Each new row is followed by its nearest point in the smallest flat space through zero that holds the last named rows.

z888 (6 x 15):
[[ 1.22  2.36  2.81 -0.60  3.85  0.46 -1.94  0.73  2.88  1.54 -3.17 -0.44
   1.11  1.34 -1.09]
 [ 4.90 -1.17 -1.39  4.78 -0.40 -3.81  0.55  2.37  0.29  2.42  1.93  1.74
   4.79  2.33 -4.21]
 [ 3.36 -0.11 -5.37  3.18  2.20 -2.17  2.62 -1.89 -1.90  3.12 -1.47 -0.30
  -1.24  0.73 -1.97]
 [ 2.09  4.36  0.72 -0.02  1.96 -1.04 -5.27 -2.79  3.24  0.07  1.21  0.39
   0.90 -1.84  2.10]
 [-2.04 -3.05 -0.18  3.18  5.34  0.00 -1.55  0.01  1.05 -1.10  1.20 -0.55
   3.08  2.59 -3.61]
 [-3.03 -1.55 -1.88  0.04 -2.57  0.36  3.02  1.65 -0.56  2.46  2.08  0.03
  -0.99  1.91  0.57]]
New rows:
[ 1.17  4.02  2.35  5.95 -3.19  0.24 -1.14  4.95 -4.66 -2.17 -1.93 -4.44
 -4.87 -5.81  4.42] | [ 2.41  1.29  0.62 -2.21 -3.45  0.06  0.60 -0.89 -2.08 -1.99 -1.61  0.33
 -2.05 -3.34  2.03]
[-4.48 -1.75  3.84 -1.34 -4.65  0.24  1.16 -3.03 -2.15 -4.28 -0.83 -0.53
  0.76  0.79  1.03] | [-3.03 -2.43  2.21 -2.15 -2.73  1.93  0.50  0.77 -1.75 -4.17  0.71 -0.12
 -0.60 -1.45  1.04]
[ 1.62  1.69 -0.79  2.07  0.85 -3.65 -4.41 -0.64 -1.62 -0.76 -1.14  2.94
 -0.30  2.99 -0.46] | [ 2.71  0.98 -0.66  1.70  1.42 -1.56 -1.67 -1.05  0.63  0.16  0.32  0.43
  1.42 -0.38 -0.86]
[-3.50  4.51  2.42 -0.26 -2.25 -1.00 -1.41 -2.41  4.53 -2.46 -0.33 -1.65
  1.00 -0.92 -2.07] | [-1.00  1.69  2.40 -1.32  0.39  0.69 -2.97 -0.26  2.22 -0.89  0.85  0.09
  0.72 -0.62  1.50]

z740 (6 x 15):
[[-2.37  1.83 -0.69 -6.35 -4.95 -5.40 -6.01 -0.20  7.26  3.52 -2.62 -3.94
   7.27 -5.31  1.12]
 [-2.32 -2.87  3.76 -2.03 -7.85  1.60 -6.22  3.08 -0.60 -3.23  2.15 -3.89
   7.11  3.77 -4.85]
 [-1.37 -4.01 -0.70 -8.86 -6.48 -3.48 -4.37  2.28  1.81  5.68  2.87 -7.52
   5.56  4.87 -0.83]
 [-0.28 -3.03 -0.33 -1.49 -6.88 -2.43 -6.58 -2.63 -0.11  2.80  0.32 -8.86
   8.86  0.29 -3.54]
 [-0.55 -0.59  0.27 -5.53 -6.82 -3.18 -3.82  1.23  4.20  0.14 -1.54 -8.39
   7.52  5.50 -4.56]
 [-2.76 -3.78  4.32 -4.31 -6.10 -1.81 -2.75  1.06  0.17 -1.47  4.37 -0.13
   3.63  2.84 -3.36]]
New rows:
[ 0.89  3.26 -0.59 -0.21 -5.68  2.74 -2.22  2.31 -0.71 -4.51 -3.40 -1.95
  2.53 -3.43  0.28] | [-0.76  2.35  0.47  1.48 -1.91  2.59 -3.99  2.39  1.44 -2.83 -2.89 -1.34
  3.71 -1.78 -0.75]
[ 0.75  1.43 -1.11 -5.83  2.25 -0.09 -3.24 -0.33 -3.90  0.63  2.43  2.06
  1.31  0.66  1.37] | [-0.81 -1.34 -0.14 -2.13 -0.36  0.23 -0.90  1.52 -0.63  2.16  1.95  0.52
 -0.46 -0.22  1.79]
[ 0.35 -1.40  1.84 -2.46 -0.56 -2.72 -3.82 -1.29  0.11  2.87  2.25  1.83
 -2.33 -2.94  0.89] | [-1.42 -1.74  0.71 -2.14 -0.82 -2.09 -1.04 -1.13  0.00  2.60  2.60  1.87
  0.06 -3.14  1.75]

z242 (6 x 15):
[[-1.63  0.82 -3.71 -1.64  5.41  1.98 -1.18  0.53 -1.28 -1.13 -0.78  2.67
   0.29 -0.24 -0.56]
 [-0.24 -3.50 -0.99 -1.24 -2.41 -1.90 -0.19 -4.21 -0.12 -0.52  4.03 -1.24
  -4.85  1.09  4.20]
 [ 4.81 -0.94 -2.25 -2.12  4.00 -3.20  2.02  2.68  1.36 -1.32  0.59  1.39
  -2.28  0.93  2.81]
 [-0.29 -6.17 -2.17 -1.07  2.73 -0.04 -1.87 -0.24 -0.29  3.19 -3.09 -3.82
  -2.09 -4.68 -7.01]
 [ 1.27  1.91 -1.86  0.12  2.51 -2.54 -1.75 -1.21 -1.56  2.10 -0.32 -0.80
  -2.86 -0.78 -6.06]
 [ 2.55 -0.46 -1.84 -2.81 -0.51 -0.33  1.68 -1.16  0.01 -1.52  3.62  3.20
  -2.56  3.57 -2.19]]
New rows:
[ 2.92 -2.40  2.38 -1.45  0.91  0.40  1.53  3.26  1.01  1.43  4.02 -1.52
 -1.99  1.12  2.31] | [ 2.96 -2.56  0.33 -1.08 -0.74 -1.62  2.00  1.18  1.64 -0.62  0.88 -0.25
 -1.14  0.66  2.13]
[ 0.35 -3.43  1.71  2.77  1.14 -3.24 -0.70  2.41 -3.56 -1.76  3.32  2.73
  0.95  2.90 -2.97] | [ 1.56  0.28 -0.26 -0.83 -0.31 -0.27  0.86  0.18  0.16 -0.26  0.89  1.16
 -0.50  1.29 -2.08]
[-0.76 -0.58 -2.91 -1.82  2.57 -3.57 -0.84 -2.80 -2.37 -3.59  1.66 -0.46
 -2.30 -3.26 -0.01] | [-0.47 -0.73 -3.06 -1.04  3.01 -1.57 -1.61 -2.13 -1.22  0.17  1.08 -0.31
 -3.59 -0.52  0.77]
[-0.01  4.13  1.48  0.35  4.10  1.93 -2.66 -0.53 -3.99  3.16 -1.29 -2.94
 -0.72  2.90 -3.34] | [-1.13  4.26 -0.76  1.43  2.10 -0.64 -2.26 -0.85 -1.93  1.47 -1.13 -0.11
 -0.12 -0.76 -3.94]

z51 (6 x 15):
[[ 3.11 -2.35  1.26 -3.23 -3.96 -5.46 -0.52  3.39 -1.78 -5.97 -3.31  0.12
  -0.78  3.90 -1.32]
 [ 1.65  0.61 -0.16 -3.23 -3.51 -3.87 -1.52  0.72 -3.88 -3.82 -0.27  3.83
  -2.03  8.50 -0.08]
 [ 1.30  2.14  1.04  0.50 -1.00 -5.73 -0.35  2.53  1.64 -3.26  3.51  2.34
   1.20  3.58 -1.95]
 [ 0.61 -2.60  2.17  0.29  1.19  0.30  0.13  4.06 -0.23 -1.89  0.79 -0.10
  -1.01  3.41  2.79]
 [ 1.51 -1.10  0.90 -3.67 -3.00 -3.70 -2.35 -3.04 -0.62 -1.79 -2.72  3.69
  -0.58  0.69  1.85]
 [-3.49  4.77  4.34  3.84 -2.30 -2.95  1.97  3.95 -2.09 -0.74 -1.18 -3.22
   1.81  0.99  2.63]]
New rows:
[ 0.92 -1.87  5.65 -1.74  0.38 -1.61  2.95  1.45 -2.54  0.77 -1.33  2.64
 -0.65 -2.99  2.60] | [-0.16 -1.73  3.03 -0.37 -0.56 -1.15 -0.54  0.57  0.33 -0.76 -2.15  0.09
  0.12 -1.11  3.97]
[-1.75 -0.38  2.56 -0.68  0.39  6.19  1.04 -2.71 -4.25  3.16 -0.88 -0.90
  0.15  3.31  4.72] | [-2.75 -0.02  0.58  0.26  0.68  5.24 -0.03 -1.27 -4.03  3.01 -1.56 -0.12
 -2.15  2.29  5.20]
[ 0.57 -0.27  0.31  3.70 -0.83  1.40 -1.49  3.34  0.38  2.51 -4.40 -2.76
 -1.85 -0.55 -0.12] | [-0.84 -0.67  0.72  0.95 -0.06  1.63  1.31  1.90 -1.13  0.12 -2.17 -3.35
 -0.03 -1.23  0.48]
[ 2.05  1.87  2.75 -1.07  2.16  0.96 -0.51  4.43 -0.42 -1.74 -3.95  2.36
 -0.21  0.16 -5.55] | [ 1.32 -0.80 -0.62 -0.45 -0.70 -1.12  0.63  2.14 -0.19 -2.03 -0.51 -1.40
 -0.03  0.79 -2.60]
[ 0.50  1.30 -1.55 -3.58  4.75  7.06 -0.87  2.40  0.63 -6.16 -2.40 -1.31
  0.39  0.85 -1.94] | [ 1.43 -3.19 -2.01 -0.74  1.46  3.31  0.79  2.06 -0.78 -0.58 -0.29 -2.03
 -1.52  1.12 -2.03]

z480 (6 x 15):
[[-6.86 -1.06 -1.20 -0.24  2.76 -7.36 -0.86  0.87 -2.49  0.91 -1.37 -4.16
  -4.66 -0.54  3.77]
 [-0.63  1.88 -0.37 -4.41 -1.86 -0.17 -0.15 -0.22  0.33 -4.81 -5.69 -0.59
  -2.14  0.26  1.42]
 [-0.39 -1.69 -0.44 -1.55  1.12 -6.26 -3.75  2.67 -0.56 -1.25 -2.92 -1.82
  -3.81 -3.49  0.85]
 [-4.14 -2.67  7.68  0.16  4.31  0.67  0.58  0.01 -0.18 -2.27 -3.85 -0.64
  -1.82  0.74  4.63]
 [ 0.13  1.24  3.36 -5.26 -2.69 -8.86  1.51  1.66  2.03 -3.92 -3.03  0.29
   1.43  4.48 -2.49]
 [-0.67  3.67  2.88 -8.86 -2.73 -1.58 -2.16 -2.26 -0.08 -1.75 -2.76 -0.18
   2.55  0.45  4.89]]
New rows:
[ 2.70 -7.08  1.25  2.78 -0.71  0.64 -2.26  4.06  2.13  0.17  2.28 -4.06
  1.59  3.34  3.74] | [ 0.68 -2.44  2.88  2.27  2.18 -0.53 -0.70  1.12  0.30  1.21  1.27  0.55
  0.36 -0.85 -0.37]
[-1.52  1.81 -1.74  0.49 -2.16  0.46 -1.09  0.07 -3.38  0.92 -7.33 -2.43
 -0.16  0.55 -4.25] | [-0.49  0.98 -3.00 -0.64 -1.24 -0.19  0.72  0.30 -0.04 -2.40 -2.61 -0.74
 -2.35  0.22 -0.82]
[ 1.08  1.79  0.30 -5.58 -2.59  6.73 -0.21  2.13 -3.27  2.73 -2.80 -0.05
  0.39 -1.10 -5.90] | [ 3.06  1.85 -1.65 -1.78 -2.44  4.07 -0.51 -0.93  0.69 -1.44 -0.98  1.32
  1.05 -0.81 -0.69]
[-1.34  2.20  1.84  0.55 -0.74  4.02  0.19  2.41  3.76 -2.18 -4.65 -1.57
  1.56 -2.28 -0.76] | [ 1.03 -0.05  1.32 -0.56 -0.16  3.31  0.33 -0.04  0.79 -3.09 -3.24  0.82
 -0.89 -0.19  0.17]

z501:
[[-3.08 -2.89  2.54  0.45  5.68 -0.66  0.39  1.91  3.23  1.50 -3.43 -2.24
  -2.56  2.04 -2.65]
 [ 0.84 -3.54  5.57  0.22  2.45 -2.55 -1.42 -4.73 -2.37 -1.93  3.77 -5.41
  -6.21  1.79 -0.90]
 [ 1.03 -2.76  5.45 -1.78  4.24  0.96 -1.70  1.74  2.18 -1.48  0.13 -6.66
   0.44  2.46 -0.14]
 [-3.27 -1.12  3.85  2.21  4.44 -4.78  4.85 -3.71 -1.07 -1.21  1.18 -1.58
  -7.27 -4.35 -3.91]
 [-0.50 -1.63  5.15 -2.10 -3.44 -0.59 -0.15 -2.19  1.72 -2.56  5.35 -6.68
  -3.79  5.40 -5.10]
 [ 1.87  1.42  1.06 -5.99  1.86 -2.74 -4.50  2.54  2.09 -1.09  3.61 -6.98
  -3.29  1.25 -3.81]]
New rows:
[-3.52  1.56 -1.56 -0.99 -1.84 -2.51 -3.52  0.33  4.11  3.71  3.72 -0.22
  1.87 -1.63  2.24] | [ 0.45  1.79 -2.38 -1.81 -1.18 -0.42 -1.43  1.50  0.65  0.57  0.40  0.41
  0.21  0.05 -0.85]
[ 0.85 -2.35  3.15  0.33  2.83  1.06  1.62 -4.15  1.99  1.72 -3.98  3.40
  2.15  1.89 -2.83] | [-2.14 -2.59  1.65  2.60  1.51  1.26  1.76 -0.37  0.91  0.90 -2.73  0.93
  0.18  1.70  0.18]
[-2.06  0.48  3.69  2.99 -1.93  1.84  2.97  3.53 -0.13 -1.03 -0.79 -3.37
  0.23 -1.53  3.16] | [-0.38 -0.65  3.11  1.11  0.30  1.68  3.11  0.26  0.87 -1.64 -0.31 -1.23
  2.68 -1.01  0.52]
[ 3.36 -1.61  2.11 -2.27 -0.79 -4.18  2.65 -1.28  1.04  0.85  4.25 -1.30
  0.52 -1.61 -3.81] | [ 0.20  1.25  1.67 -1.39 -0.91 -1.54  1.29 -0.76  0.07 -1.96  3.11 -2.63
 -1.59 -1.51 -2.31]

z837 (6 x 15):
[[ 0.16  0.63 -0.13  1.24 -0.94 -5.94 -5.58 -3.92  2.32  4.39  0.01  0.53
  -0.34 -1.89 -1.20]
 [-5.22  3.30  1.81  0.98 -2.07 -2.40 -3.99 -2.29 -0.07  2.02 -1.81 -2.61
   0.71 -2.81 -2.22]
 [-2.55  3.79  0.48  0.93 -5.86 -2.66  0.23 -1.56  4.33 -1.30  0.26  1.20
   0.55  0.33 -1.58]
 [-0.06  7.96 -1.59  0.86 -1.90 -2.76 -2.93 -3.69  4.38  0.50 -0.56 -4.08
   2.40 -0.42 -2.45]
 [-2.21  1.29  3.54 -0.39 -6.30 -6.36 -3.07 -3.42 -0.75 -0.74  4.91 -2.15
  -0.64 -3.22  0.44]
 [-0.23  2.24 -2.47  1.14  1.69  0.50 -2.95 -6.77 -0.85  1.63  3.92  0.08
   0.08 -1.56 -4.53]]
New rows:
[-1.22 -0.78 -6.20  1.21 -1.23  0.91 -0.03 -1.51 -0.25 -0.45  2.80  0.12
  0.04  1.44 -1.45] | [ 0.41  0.70 -1.70  0.50  0.22  1.42  0.64 -2.49  0.40 -0.54  2.25  1.63
 -0.10  0.48 -2.08]
[-0.41 -2.71  1.91  0.56 -0.07 -0.36 -0.19 -1.28 -1.11  2.71 -4.30  2.03
 -0.55  2.67 -0.42] | [-1.31 -2.39  0.30  0.71  0.80 -0.29 -0.83  1.04  0.29  2.25 -2.69  2.47
 -0.71 -0.05 -0.11]
[ 0.84 -0.93  1.44 -0.32 -4.38 -1.98  2.39  1.17  1.64 -0.85 -0.94 -0.36
 -1.21 -5.83 -1.12] | [-1.32 -0.14  1.88 -0.18 -3.42 -2.27  0.19  0.73  0.68 -0.86  0.35  0.25
 -0.33 -0.39  1.03]
[-0.95  0.83 -2.81 -1.21  4.48 -2.60 -1.17 -2.08 -5.12 -0.57  0.97 -0.28
 -0.56  0.37  6.20] | [ 2.09 -1.47  0.29 -0.88  2.63 -0.34 -1.43 -0.28 -2.93  0.74  1.49 -2.38
 -0.25 -1.13  1.34]
[ 2.61 -2.83 -0.75  1.85 -0.51 -0.66  0.15 -1.52  0.44 -0.99  0.54 -0.44
 -0.24  0.45  1.50] | [ 2.35 -1.26 -0.37 -0.32  0.16 -1.04  0.12 -0.17  0.25 -0.02  1.48  0.74
 -0.46  0.40  0.98]
